Each new row is followed by what is left after taking away its nearest point in the smallest flat space through zero that holds the last named rows.

Z759 (5 x 9)
[[  6.0  -4.3 -32.8  -5.6  -1.3 -12.7  81.1  37.1  25.9]
 [ 12.6  41.6  11.3  24.3 -34.5  56.8  18.7  58.3   4.4]
 [ 16.0 -15.1  -2.3 -42.4  22.7  62.4   6.8  50.7   4.4]
 [ 35.0  38.6 -11.7 -55.3  -4.3  21.5  35.1  69.6  44.7]
 [-19.1 -15.6   2.4 -35.1 -36.2 -12.3   5.1  43.5  -7.6]]
New rows:
[  4.1  -3.3   7.1  -8.9 -26.1  39.6  32.2  -4.3 -24.9] | [  9.2   4.5   6.0 -19.5 -18.2  13.0  19.5 -26.8 -15.3]
[-29.0  -0.2   4.0  -0.3  23.3  19.0  22.6  -8.4  -1.8] | [-28.5  14.5  10.3  -8.6   9.0   6.1   9.8  -6.4   2.1]
[ 12.8   5.1  34.7  10.4   1.3  35.3   8.4   5.1 -18.4] | [ 9.2  0.0 26.1 -6.1  1.1 -2.4 14.7 -5.5 -9.7]
[ -5.3 -29.7   3.7  18.9   3.4 -22.9  23.5 -13.6  -1.8] | [ 7.7 -7.6 14.9  2.8 -0.2 -3.2  2.4  1.6  5.1]
[ 11.7 -40.3 -27.6  -2.8  24.1 -40.8  -2.7  28.0   9.3] | [ 17.2 -12.8 -11.6  22.3  10.5 -17.8 -22.3  28.7   4.5]
[-25.7   7.3 -28.0  -0.5 -32.0 -22.6  -0.3 -32.8  26.7] | [-19.0  -0.6 -24.4  -6.1 -17.6  19.0  -5.2 -17.0  21.3]

Z494 (5 x 9)
[[-31.5  21.0 -18.1 -37.9   0.3 -10.1  10.7  19.8  -9.6]
 [ -7.6  -5.9  71.8  22.6   8.6 -60.0  10.9 -16.5   9.3]
 [  4.7  -3.5   2.1   5.6   4.5 -16.8  -7.5  30.3   9.3]
 [ -2.3  29.1   5.2  18.8  -2.6  -0.7  12.8  15.4 -25.0]
 [-31.6  -6.7 -39.6   6.0  20.1 -14.0  12.9 -40.6   1.5]]
New rows:
[ 11.8   8.0  40.1  14.8   8.1  19.3 -14.2  11.4 -25.0] | [ -8.9  -4.5   7.8  -0.9  20.6   8.4 -14.8   2.1 -12.1]
[-18.2  18.7   3.4   3.5  22.3  12.5 -32.4  33.8  18.4] | [-21.6  17.2  11.9   6.4  21.0  18.3 -25.1  -0.1  13.7]
[-11.4 -19.2  29.0  29.9 -38.4   3.8 -22.4  39.3 -18.4] | [-33.8 -25.7   3.2  14.4 -30.8   4.3 -15.5   7.3 -15.7]
[ -3.7  36.7  18.2  34.1 -23.2 -23.2  19.6 -33.8 -18.9] | [  5.7  11.4  -8.5   1.9 -24.1 -12.4  -4.5  -6.5   8.9]
[-32.3   5.7  11.3   3.4   7.4  24.7 -34.1  19.8 -18.3] | [-33.7  -5.4  13.5   9.2  12.6  17.1 -34.7   4.2 -10.4]
[-30.6  25.5  15.5 -35.7 -40.2  36.5 -31.0 -29.3  22.4] | [-27.0  24.7   2.6  14.9 -20.8   6.2 -32.0  -5.1  25.5]

Z375 (5 x 9)
[[ -9.1  53.7 -35.4  -9.6 -11.3   1.2  19.9 -45.4 -11.5]
 [  7.4 -40.1 -15.5   4.4  83.2  30.3 -39.1 -13.5  -5.3]
 [-48.0  -9.4  -1.7  63.7  18.6   5.3  39.3 -44.9   8.4]
 [ 18.8 -34.8   7.4  -1.7   0.2  13.1  27.4  19.8  19.6]
 [-10.7  11.8  42.7  31.4  50.5 -58.0  -3.8 -17.8  11.4]]
New rows:
[  1.2 -32.5  -9.8  -4.5   7.9  -9.8  51.2   4.3   3.2] | [-10.3 -13.3 -11.6 -10.0   3.4 -17.2   9.8   4.8 -17.2]
[  2.9 -30.3  13.1 -15.7  18.8   2.1   7.8  19.0  -7.3] | [-11.0  -5.1   4.2 -12.4   5.0  -2.8   9.9   2.6 -15.7]
[  5.3   9.5 -20.4  -3.9   3.7 -14.1  -0.9  -0.2  45.2] | [ -6.1   2.8 -20.6   3.5  -2.9  -7.1 -14.0   4.5  38.6]
[ 11.6  20.1 -16.1 -11.6   1.1   5.5  -7.0   1.3 -11.9] | [ 3.6  4.6 -2.1  6.3  2.4  1.4  2.0  6.4 -4.1]
[ -8.6  25.7  38.5  16.1 -18.9 -13.7 -15.1  59.9  -9.9] | [-0.3 23.9  3.3 11.7 13.6 15.8  8.7 25.7 -6.4]

Z459 (5 x 9)
[[-40.0  43.1  49.1  24.7  12.4  44.6 -42.7 -10.2  20.7]
 [ -6.7  41.2  11.8  -7.7   6.6  21.0  10.0  -1.1  -1.2]
 [-35.9   4.7 -13.5 -11.0  -6.7  54.2  22.4   7.1 -25.3]
 [-24.1  51.3  19.4 -28.2  -8.2   8.7  22.5   6.7 -17.3]
 [ -3.7  14.2   2.3  50.0  37.2  12.0  36.8  -8.3 -31.9]]
New rows:
[-13.4   1.8   3.8  -1.7  15.0  24.0  -1.3 -12.6  45.5] | [-15.8  -7.1   1.6  -4.6   9.6  -4.4  18.5  -7.5  24.5]
[-23.1  -6.1 -13.6 -58.4  -3.5   0.2  -4.5 -14.8   3.0] | [-13.2  -4.6  -5.6 -17.4  23.2  -6.0  -2.1 -24.7   0.5]
[-44.0  12.5  10.8   2.3  -1.8 -44.3   5.2   1.2  25.1] | [-26.0   3.7 -17.7   3.7   7.4 -12.0  14.7  -1.2  30.6]
[ 17.1  -2.8   5.3   2.1 -23.6 -10.3  19.4   6.7  -7.6] | [ 10.9  -0.8  10.3   9.9 -20.0   6.3   6.6   3.6   0.4]

Z413 (5 x 9)
[[ -1.3  51.2  73.3  46.6  16.0   1.7   0.8  -9.9   8.5]
 [ 21.2  64.4  42.0  26.2  39.4 -36.9  19.8  75.4  16.2]
 [ -2.7  12.7  68.1  23.2 -11.1   5.3   6.8   1.9  23.9]
 [-39.0  22.5  37.8  37.9   0.2  -1.5 -35.6  77.1  44.1]
 [-20.2  -0.6  29.3  -1.0 -21.2 -28.7  20.1   8.4  24.4]]
New rows:
[ 28.8 -20.9 -24.6 -40.0  28.2 -16.0  21.1  23.6 -17.8] | [ -7.7 -10.6   9.7  -8.4  16.9  -3.2  -2.8   0.3  -5.4]
[-35.7 -16.4  -1.6  -7.2   1.4 -22.1 -17.0 -30.8  -6.0] | [ -1.9 -11.8  11.1  -8.4  14.8 -10.2 -11.2  -1.4  -4.8]
[ 20.4 -30.6  36.5  -2.8  25.4   3.6  16.8 -34.6 -20.7] | [ -8.2 -26.7  13.1   1.4  27.4 -10.5  -2.5   0.7  -9.8]
[-23.5  11.2  33.8  18.2  16.8   8.2 -38.8  31.6  14.6] | [ -3.6  -5.6   9.5 -11.9  11.3  -5.3  -8.5  -0.8  -4.1]
[ -1.4  11.0  24.8 -40.1   6.9 -22.9 -34.7  40.0   5.4] | [  0.5   7.3  21.3 -40.8   4.8 -13.5 -33.4  -2.3 -10.0]
[-15.1 -35.9  29.1 -10.3 -28.1 -18.7  20.0 -33.7  35.8] | [ 4.1 -8.1 -1.3  2.6 13.3 -5.7 -3.5 -6.5 14.8]

Z262 (5 x 9)
[[ 25.5  25.3  -1.8  27.5  10.9  33.5  -9.5  27.3 -36.0]
 [-41.5  11.4  38.1 -12.2 -13.2 -18.0   3.9  35.1 -23.4]
 [ 25.7 -45.0  32.4   8.4 -42.7  18.7  10.5 -52.1  42.2]
 [  6.9 -14.0  -2.6  40.5 -41.8  -6.9 -19.7   1.7 -23.4]
 [-57.4  20.9  29.5  -1.1  18.3 -33.7 -14.3  44.6  10.7]]
New rows:
[22.9 -7.5 39.3 -9.1 14.2 10.5 -6.2 30.3 -0.6] | [ 20.9 -18.8   7.1 -11.2   6.9 -12.0 -10.6  15.8  -1.5]
[-20.4 -30.0  -4.4  -3.0  17.7 -21.5  44.9 -12.7   1.6] | [ -7.5 -20.7   0.6  24.1  19.0  -4.9  32.6   1.1  -8.1]
[ -7.6  -9.9 -25.8 -21.3 -35.8  36.8  26.3 -24.7 -12.2] | [-26.3   5.1 -17.1   2.3 -13.5  27.1   3.7   0.4   8.0]

Z904 (5 x 9)
[[-56.9 -68.4  11.1  37.8  32.1  19.2   8.8 -34.6 -19.9]
 [-14.2 -43.8 -31.6  19.7  66.8 -34.8 -26.0 -51.4   4.9]
 [  9.8 -18.2 -25.2 -10.6  36.5 -15.0  -0.2 -29.0  12.6]
 [ -3.6 -24.7  -5.6  -0.1  46.9  23.9  48.0 -34.7  24.5]
 [ 50.2 -26.7  57.2  -7.2  49.7  -4.8  16.5 -56.2 -25.5]]
New rows:
[-10.8  12.2   8.8 -16.7 -25.8  31.3 -33.1  35.3  19.7] | [ -1.3  -4.8  13.2 -12.8  10.0  23.6 -29.3   5.1  20.4]
[-17.7 -17.8  28.1 -37.2 -23.6  -9.2  -2.6  10.2 -27.8] | [-18.6   3.9  13.4 -17.5   6.7 -15.9   4.6   4.3   3.9]
[ 36.9  36.8  20.8  25.5   1.2  33.9  42.5   5.0 -36.6] | [ 14.7  10.6 -27.9  18.3   4.6  11.4  11.5   0.1 -35.9]
[-35.5 -39.1 -16.7  13.5 -19.0  13.2 -16.8 -34.3 -12.4] | [  2.5   5.8  -4.0   6.4 -17.3   8.9  -6.1 -25.7   5.3]
[ -6.5 -38.4 -16.4 -39.9 -34.6  38.0 -26.7  -4.8  37.1] | [  5.4 -11.8  16.1  -4.1 -10.5  24.9 -34.7 -12.2  39.2]
[-17.8  -4.4 -11.1 -39.5 -36.9 -33.9  11.2 -16.8  -2.7] | [-21.4   9.5   9.7  -9.2 -17.4 -31.2  18.5 -22.1   4.9]

Z827 (5 x 9)
[[  5.7  21.6  21.3  -9.1   3.4  14.9 -11.6 -33.7   6.2]
 [-12.7  -4.8  28.0  -4.0   3.9  15.1 -39.8  38.9 -21.9]
 [ 17.9  -6.2   2.0  33.5 -37.7  31.8  15.8  13.7   4.6]
 [-41.2  -2.1 -35.5  13.6 -29.8  16.5 -25.2  16.0  22.9]
 [ 30.9   2.2   9.1  47.7  -6.7  14.7  19.1  38.7  29.7]]
New rows:
[-35.3  -8.8 -10.0  -5.2   7.5 -21.5 -11.9 -29.8  -5.1] | [-10.2  -9.3   9.1  17.8   2.3  -7.4  -1.7  -9.6  -2.4]
[  1.5   3.7  22.6  42.2 -43.1 -58.1 -38.5   7.2  11.7] | [  5.9   2.0  23.4  28.8 -41.9 -63.9 -29.3 -13.4  -1.3]
[-24.6  52.8  12.6  26.3 -27.4  -8.2  11.9 -13.5 -47.1] | [-25.4  53.5   6.0  31.6 -10.1 -24.1  13.6   2.9 -33.0]
